The rows of a group lie close to one hidden flat surface of 12 dimensions, which may be shifted away from zero. Surfaces can cross.
Known rows, each followed by its group:
-3 -15 -15 -6 -5 -4 -12 6 0 0 10 11 -4 -19 10 -7 -9 -8 -6 -4 -5 8 => suno
10 -31 -16 -6 30 -24 -23 7 -9 14 -8 -6 -19 -8 -2 -46 15 44 -13 8 -4 2 => Kubi
0 11 14 22 13 1 -10 -4 0 6 -10 1 15 6 -12 21 -7 23 3 -15 5 -6 => lome
-18 4 3 3 -10 10 -3 -4 -4 -13 11 3 -4 5 3 10 -3 15 -15 -14 -5 -10 => Kubi
6 -7 15 12 23 0 21 -11 1 -8 -18 -20 -11 4 -10 13 7 34 -19 2 3 6 => suno
30 -9 -6 16 8 -3 -22 12 -20 16 7 5 20 -2 3 22 -10 3 -15 19 -24 0 => giv
3 5 6 9 16 -19 4 -8 16 14 -12 1 -7 -12 -5 -1 -1 -12 -10 -3 21 -3 => suno
-8 -4 -1 3 4 -6 19 -35 20 1 -4 5 -14 -17 9 52 7 2 -22 5 26 2 => giv
-8 10 6 2 -17 12 26 4 26 -15 -17 14 -9 -10 5 17 26 -10 -22 -10 37 3 => lome
-15 3 1 10 -6 14 -25 -17 4 -21 -3 24 -29 14 -5 34 12 42 20 -6 -7 4 => giv
-12 33 -14 -4 13 12 -4 -15 32 10 13 38 -1 -13 7 5 17 -4 34 0 19 -28 => suno
0 0 2 12 8 11 21 3 4 -20 -2 9 -14 0 -5 7 -14 4 -14 -6 -10 15 => giv
-3 10 -27 8 18 41 17 -8 7 6 -2 0 6 3 18 7 -7 8 -29 4 -10 5 => lome
3 9 -11 10 10 -4 -25 8 28 14 -28 26 -26 2 -11 -29 15 -36 13 7 18 14 => Kubi
-10 12 -2 8 25 -20 -3 -7 1 21 17 9 4 5 -5 -25 -19 -3 -15 -11 4 -28 => suno
-2 59 -5 12 18 -16 11 -13 4 30 -6 -14 4 6 7 -11 -22 -11 -2 -22 11 -24 => suno
8 -14 20 -2 -10 2 8 16 -6 -18 13 -7 15 -23 -1 14 1 -1 -4 -1 -9 -7 => suno
-9 4 12 -14 -23 -21 28 -9 -9 -9 -4 -27 -1 7 1 0 -14 -9 3 -16 9 12 => lome
8 -4 -36 -18 -7 -11 -19 15 -1 19 3 24 2 -10 21 -23 25 15 3 7 17 -2 => Kubi
-3 7 -7 4 21 7 2 0 17 12 -4 2 0 -8 0 -22 -4 -19 -9 1 5 -5 => suno
33 -6 -12 -9 -27 13 23 32 -6 -12 -11 -2 11 -20 18 12 7 -25 -2 15 -7 35 => giv
16 -3 45 28 40 -8 24 14 -9 -19 8 -1 4 27 -48 -25 -19 6 -1 8 -25 -16 => lome
-13 -9 9 -16 -15 7 17 -3 3 -3 26 -5 34 -19 9 13 -11 -19 3 -9 5 -15 => lome
-28 -51 22 -4 -7 -11 8 -28 -6 -26 12 -1 -8 12 -16 33 -4 30 -16 -4 7 10 => Kubi
8 -3 22 -11 1 -43 25 -18 -12 3 13 -21 29 -19 -6 30 -23 18 37 -17 10 -1 => lome
-19 -34 -10 -7 1 -1 -26 -4 -17 5 1 -17 15 5 1 -15 -23 35 12 -24 -13 19 => Kubi
0 20 -35 -6 -17 9 -29 3 -3 18 2 10 -6 -11 30 4 4 -8 -2 -1 -3 1 => giv
-4 -9 0 -6 -13 -11 13 1 -17 -3 16 7 12 23 1 3 15 25 -28 6 11 -19 => Kubi
0 -6 -9 -3 -8 -2 26 -10 -9 -9 0 8 0 24 -1 16 -1 23 -1 4 6 16 => Kubi
-9 -30 -15 -11 -7 -15 -6 -5 -1 2 -5 1 -7 -7 6 -6 -7 5 -6 -9 10 26 => Kubi
4 15 -29 2 4 21 18 16 -2 -18 -9 0 -34 -13 20 -21 -17 6 -20 -15 -24 30 => giv
4 -45 18 16 19 13 -55 4 -12 -12 15 14 5 3 -23 17 14 45 5 19 -33 -16 => Kubi
1 -13 7 -6 -10 10 43 -1 -26 -31 20 -25 -15 17 4 4 -21 -6 -39 15 -36 10 => Kubi
-4 -11 7 -5 -12 22 -20 -1 -2 2 -12 -12 2 27 -6 -4 28 -6 6 23 -2 -3 => Kubi
1 5 35 9 25 -37 28 -13 -5 -10 30 -4 -6 -1 -24 0 -24 -5 -13 1 -7 -33 => suno
12 22 -7 0 10 -24 21 -9 9 23 -30 -12 -23 9 8 -10 30 -3 -34 14 36 -7 => suno
-3 20 -13 4 -9 27 15 -8 3 2 23 27 19 19 8 26 -8 -24 -5 15 -6 -12 => giv
29 20 -23 -8 -28 35 7 35 1 4 -16 5 23 -16 31 15 40 -5 0 14 9 8 => giv
-1 3 9 -19 -11 2 13 17 -21 -11 29 -19 10 5 3 -32 -1 -7 -2 5 -21 -26 => lome
24 -5 -1 3 21 -10 12 16 -11 -4 -13 -14 -31 3 -2 -28 21 23 -39 21 -9 -2 => lome
7 -28 6 -1 22 -19 25 -15 6 -5 4 -3 -5 -24 -4 16 -12 7 -14 6 3 12 => lome
19 15 12 11 37 30 21 2 6 -4 8 2 28 2 -16 -1 -6 12 36 13 -22 -14 => suno
-8 45 -7 -10 -22 17 -3 17 10 -11 12 13 -9 -15 15 -15 6 -22 27 -16 -5 -16 => lome
23 17 -18 7 20 3 -20 16 -5 27 -8 -3 11 -6 6 -24 -10 -6 16 5 -16 0 => Kubi
21 6 -1 19 2 -2 -15 11 -5 5 -20 16 -8 25 -12 6 15 8 -4 15 0 8 => suno
-10 -26 -8 -5 -2 12 24 15 10 -25 3 27 4 0 -8 -20 2 19 2 -14 10 21 => giv
27 8 -8 -20 -11 -21 15 5 6 7 -5 12 -21 9 2 -17 36 -36 7 45 15 -2 => lome
24 -9 29 -1 44 4 48 1 11 -34 10 -11 -28 -19 -21 -12 18 12 -1 34 -20 -14 => suno
-8 -7 14 -6 -35 -1 -22 20 -4 -15 -4 3 2 -5 -3 -1 11 -5 17 -17 6 5 => giv
4 -8 8 -2 -4 -13 -12 -1 -13 -1 9 -1 4 5 -6 8 1 16 10 3 -6 -7 => giv
0 -22 -5 4 9 -6 -18 -6 -6 -11 10 39 -17 33 -23 -3 8 28 20 20 -11 5 => giv
20 13 -11 0 -31 -7 -15 23 -19 12 -1 -1 21 -6 16 11 -14 -26 8 -5 -9 14 => suno
-7 -17 -10 -14 6 -10 5 -20 4 0 -13 -21 -24 -17 11 2 7 23 -7 -4 8 16 => Kubi
-23 -21 -2 10 3 29 11 -19 12 6 -1 -4 23 5 3 26 -21 -24 -32 -6 8 12 => lome
-10 7 5 -12 4 4 21 -27 1 -13 12 -18 -24 -4 10 17 15 24 -12 10 -3 -20 => lome
-14 2 -13 -23 -29 17 22 -14 5 -11 14 -3 7 -19 30 36 15 8 -8 -5 14 -2 => giv

New rows, each followed by its group:
-3 6 6 -6 -2 -6 6 5 -6 -7 4 -7 -5 3 -2 -12 2 12 3 -8 -1 -9 => giv
-16 -24 2 -6 -11 2 19 -10 -8 -13 17 3 9 21 -6 4 -15 -2 -9 2 -2 8 => lome
-8 -4 -7 5 -15 1 -34 5 -6 10 -7 3 -2 9 4 -2 3 -3 -11 -4 0 2 => lome
1 -12 12 3 13 13 -52 1 -1 15 20 -3 26 -18 -4 6 11 3 16 13 -19 -35 => Kubi
39 10 -12 25 10 9 -2 24 -16 -2 -25 -7 -17 -3 5 7 -9 8 -25 11 -31 29 => Kubi
-20 -7 19 12 -6 12 -6 4 10 -10 2 2 8 -2 -10 2 -16 -25 -12 -18 2 -2 => lome
-9 -4 20 14 -34 14 -9 4 -10 -30 -6 -3 -17 10 -4 39 -5 -2 -17 -9 -15 15 => suno
11 -5 11 14 25 2 3 -12 8 -15 -1 2 -28 -17 -9 26 -8 7 -5 11 -20 7 => Kubi
-22 -33 -1 -3 -3 0 -27 -16 13 1 -17 -7 -11 -12 -5 2 -16 -9 19 -17 4 34 => Kubi
-25 25 -38 -16 -39 6 -4 9 0 9 -5 1 -1 -11 40 -10 -5 -3 -14 -40 21 12 => Kubi
-16 -6 29 21 -6 4 -13 11 2 -14 -1 7 10 10 -22 3 -10 1 -8 -24 4 -7 => lome
8 9 17 8 4 -7 15 -5 6 -10 -15 -11 -17 -12 -4 21 8 7 -6 -2 8 2 => suno
25 9 -24 -9 -4 -11 25 17 -12 -1 21 10 -5 -17 22 -4 -5 -13 -28 15 -13 -1 => Kubi
-17 -13 10 -20 -23 -23 0 -1 -6 -16 4 -18 -19 -14 3 -12 0 4 4 -19 6 4 => giv
15 -7 -25 -3 3 -15 -10 -14 2 22 5 25 3 4 6 17 -6 -21 11 27 1 13 => giv
6 -17 -14 -19 5 -28 -1 -1 8 24 1 -5 3 -20 7 -30 -8 -40 2 10 13 8 => Kubi
5 -6 -29 -18 3 -18 4 3 -1 6 -4 4 -33 -6 13 -34 7 2 -9 9 2 14 => giv
-1 5 -1 24 24 4 0 -11 11 -5 -34 -6 -57 12 -8 -5 -3 0 -37 3 -6 24 => lome
-10 -15 -12 -9 -27 0 -5 6 -2 4 -14 -7 0 5 10 -8 -5 -29 -11 -6 10 26 => Kubi
1 27 -2 16 1 5 -15 -2 -18 -3 10 -6 -26 12 3 4 -28 -11 -13 0 -40 -7 => giv
-2 15 -16 -3 4 16 10 -2 3 3 8 18 14 30 -10 -26 -30 -30 50 3 -16 18 => Kubi
-25 -2 -1 12 10 -7 -34 1 10 -7 18 35 -32 -10 -6 -15 -6 1 -19 -16 -3 -19 => suno
3 -18 -11 -4 1 9 -24 24 -14 -6 8 5 -13 12 -2 -42 8 0 -15 16 -25 -4 => Kubi
-2 -17 5 4 -3 -22 -19 2 -11 27 -11 -25 28 -9 3 1 -18 -9 -19 -18 10 5 => Kubi
5 12 1 -8 7 8 25 -3 12 -3 4 -10 -4 -28 17 12 22 5 -17 9 10 -18 => lome
-6 3 -19 1 2 17 17 -10 7 11 -7 -9 15 -4 17 9 -26 -21 -9 -9 1 22 => lome
-14 -6 16 15 -15 -22 -18 -6 -4 -8 4 24 -21 21 -14 22 14 11 -33 -1 15 -18 => suno
6 -23 10 12 2 -5 -2 0 -8 -10 -5 5 -4 12 -13 17 -1 11 -17 9 -5 11 => Kubi
-12 2 -2 -6 -14 10 4 1 -9 -7 8 -7 -3 17 5 -10 6 2 -16 2 -4 -10 => Kubi
16 9 -13 7 -21 19 -22 22 1 6 -13 13 19 -16 15 24 7 -6 14 -7 1 17 => giv
-24 -19 -1 3 -37 4 -23 -1 19 -6 -18 32 -8 13 -6 17 11 -32 -1 -9 32 28 => Kubi
-29 -2 2 21 9 10 -36 2 1 0 -4 2 -5 -11 1 2 -9 39 -29 -44 2 -11 => suno
12 4 9 15 18 -2 7 -11 6 18 -4 3 28 7 -14 17 -19 -19 16 7 3 4 => lome
-12 12 -29 -14 10 -9 4 -15 2 2 16 3 -28 -23 22 -11 -19 11 0 -15 -11 3 => suno
-7 2 26 12 12 14 6 -20 9 -7 -6 -19 -2 9 -18 17 -26 -34 16 7 -17 9 => Kubi
-1 9 -6 -6 -9 2 -7 3 -3 5 5 3 8 -1 9 0 11 6 0 -2 5 -13 => giv
-25 -18 8 -1 6 3 -24 -2 1 -9 -7 -23 -33 -7 -2 -31 0 5 -27 -13 -10 -2 => Kubi
-17 -12 36 8 23 9 -26 -30 15 3 -9 -14 -6 19 -28 7 29 12 16 20 7 -28 => Kubi
-9 8 8 1 -17 4 -9 1 -8 -16 13 13 -12 23 -8 3 -1 -11 7 6 -14 -9 => giv
30 6 6 26 35 -18 -27 23 2 22 -16 0 -12 -15 -11 -27 -2 -15 -25 10 -9 -11 => Kubi
1 -23 -7 -2 -3 2 -36 19 -15 8 -1 8 5 21 -6 -27 26 22 -10 13 -1 -8 => Kubi
-5 -6 3 -7 -8 -11 8 11 11 -4 -5 16 -1 9 -12 -28 16 -14 8 0 25 1 => giv
-3 -14 14 2 4 -11 7 -10 -3 6 -8 -15 4 17 -14 -3 -8 -14 -9 6 6 7 => Kubi
9 40 5 14 6 10 6 7 -13 -10 -12 -13 -22 14 4 3 13 41 -17 -6 -13 -16 => suno
6 12 -11 8 -4 9 -3 11 -4 6 3 -2 -4 -6 15 4 -7 -18 -35 2 -10 -5 => giv
2 20 0 7 2 7 -5 5 -6 5 7 -13 4 -11 12 5 -8 -1 -16 -6 -13 -17 => Kubi
4 -25 -33 -13 -23 21 -48 14 -13 8 -35 -25 -11 -15 31 1 29 37 -4 -1 -6 36 => Kubi
-9 13 -20 -11 -10 21 25 5 7 -8 6 6 -3 -7 21 -5 9 4 -15 -6 6 0 => giv
-2 -53 2 -10 7 -24 -12 -5 -7 -2 24 10 7 -18 -6 5 -14 5 -4 7 -5 7 => Kubi
-6 -7 -9 0 -2 0 -20 -21 -9 13 1 0 -7 34 -5 2 -9 -17 1 21 -10 7 => lome
16 -16 -1 -5 2 2 8 -14 3 -8 6 7 -4 -13 4 40 9 3 9 28 -7 10 => Kubi
-10 0 4 14 -14 28 -52 6 14 -10 1 23 -15 -24 6 34 18 -4 -2 -4 -7 -8 => Kubi
-9 -1 3 -10 -7 -2 -11 0 -5 9 -6 -36 -14 -17 19 -10 27 4 -47 1 10 -25 => Kubi
0 -27 -10 15 30 -31 -2 -23 -22 15 -5 -4 -4 28 -12 0 -34 43 -24 -5 -8 20 => suno
2 0 -28 1 12 -4 -5 -24 -12 8 13 -7 -22 -17 28 31 -20 18 -31 5 -24 4 => giv
16 -13 -19 0 21 -21 -11 3 6 12 -6 21 -12 -12 -2 -13 7 17 7 9 7 12 => Kubi
-3 -13 -1 -6 -5 -7 -12 4 6 15 18 12 44 -28 8 13 -4 -4 14 -13 17 -13 => suno
2 -20 -24 -6 -21 5 -9 12 0 -5 -20 21 -16 17 2 -11 12 -3 2 9 7 40 => Kubi
-17 17 8 35 43 10 0 -28 19 9 -20 2 -16 23 -25 -4 -37 -8 -2 -15 -5 10 => suno
4 -2 19 13 0 6 -19 -8 17 -1 -4 -2 -9 -28 0 42 9 -29 -12 12 -1 -8 => Kubi
2 -13 12 -3 14 17 5 9 16 -18 22 13 8 -29 -8 -2 -3 -18 19 8 -16 -8 => suno
-8 -19 -6 -2 -1 11 -42 -3 1 11 -3 -1 15 -5 -1 0 -2 3 28 -3 -8 9 => Kubi
-14 -13 6 -5 9 6 -26 -13 2 14 -6 -16 12 9 -8 -14 3 2 23 1 1 -6 => Kubi
0 -3 -19 -8 2 7 -1 11 -11 3 12 3 19 -8 14 -12 -4 32 6 -13 -8 -2 => giv
18 -8 -1 4 14 -10 -9 0 -2 17 2 5 17 -2 -7 1 -6 -9 13 15 -3 1 => Kubi
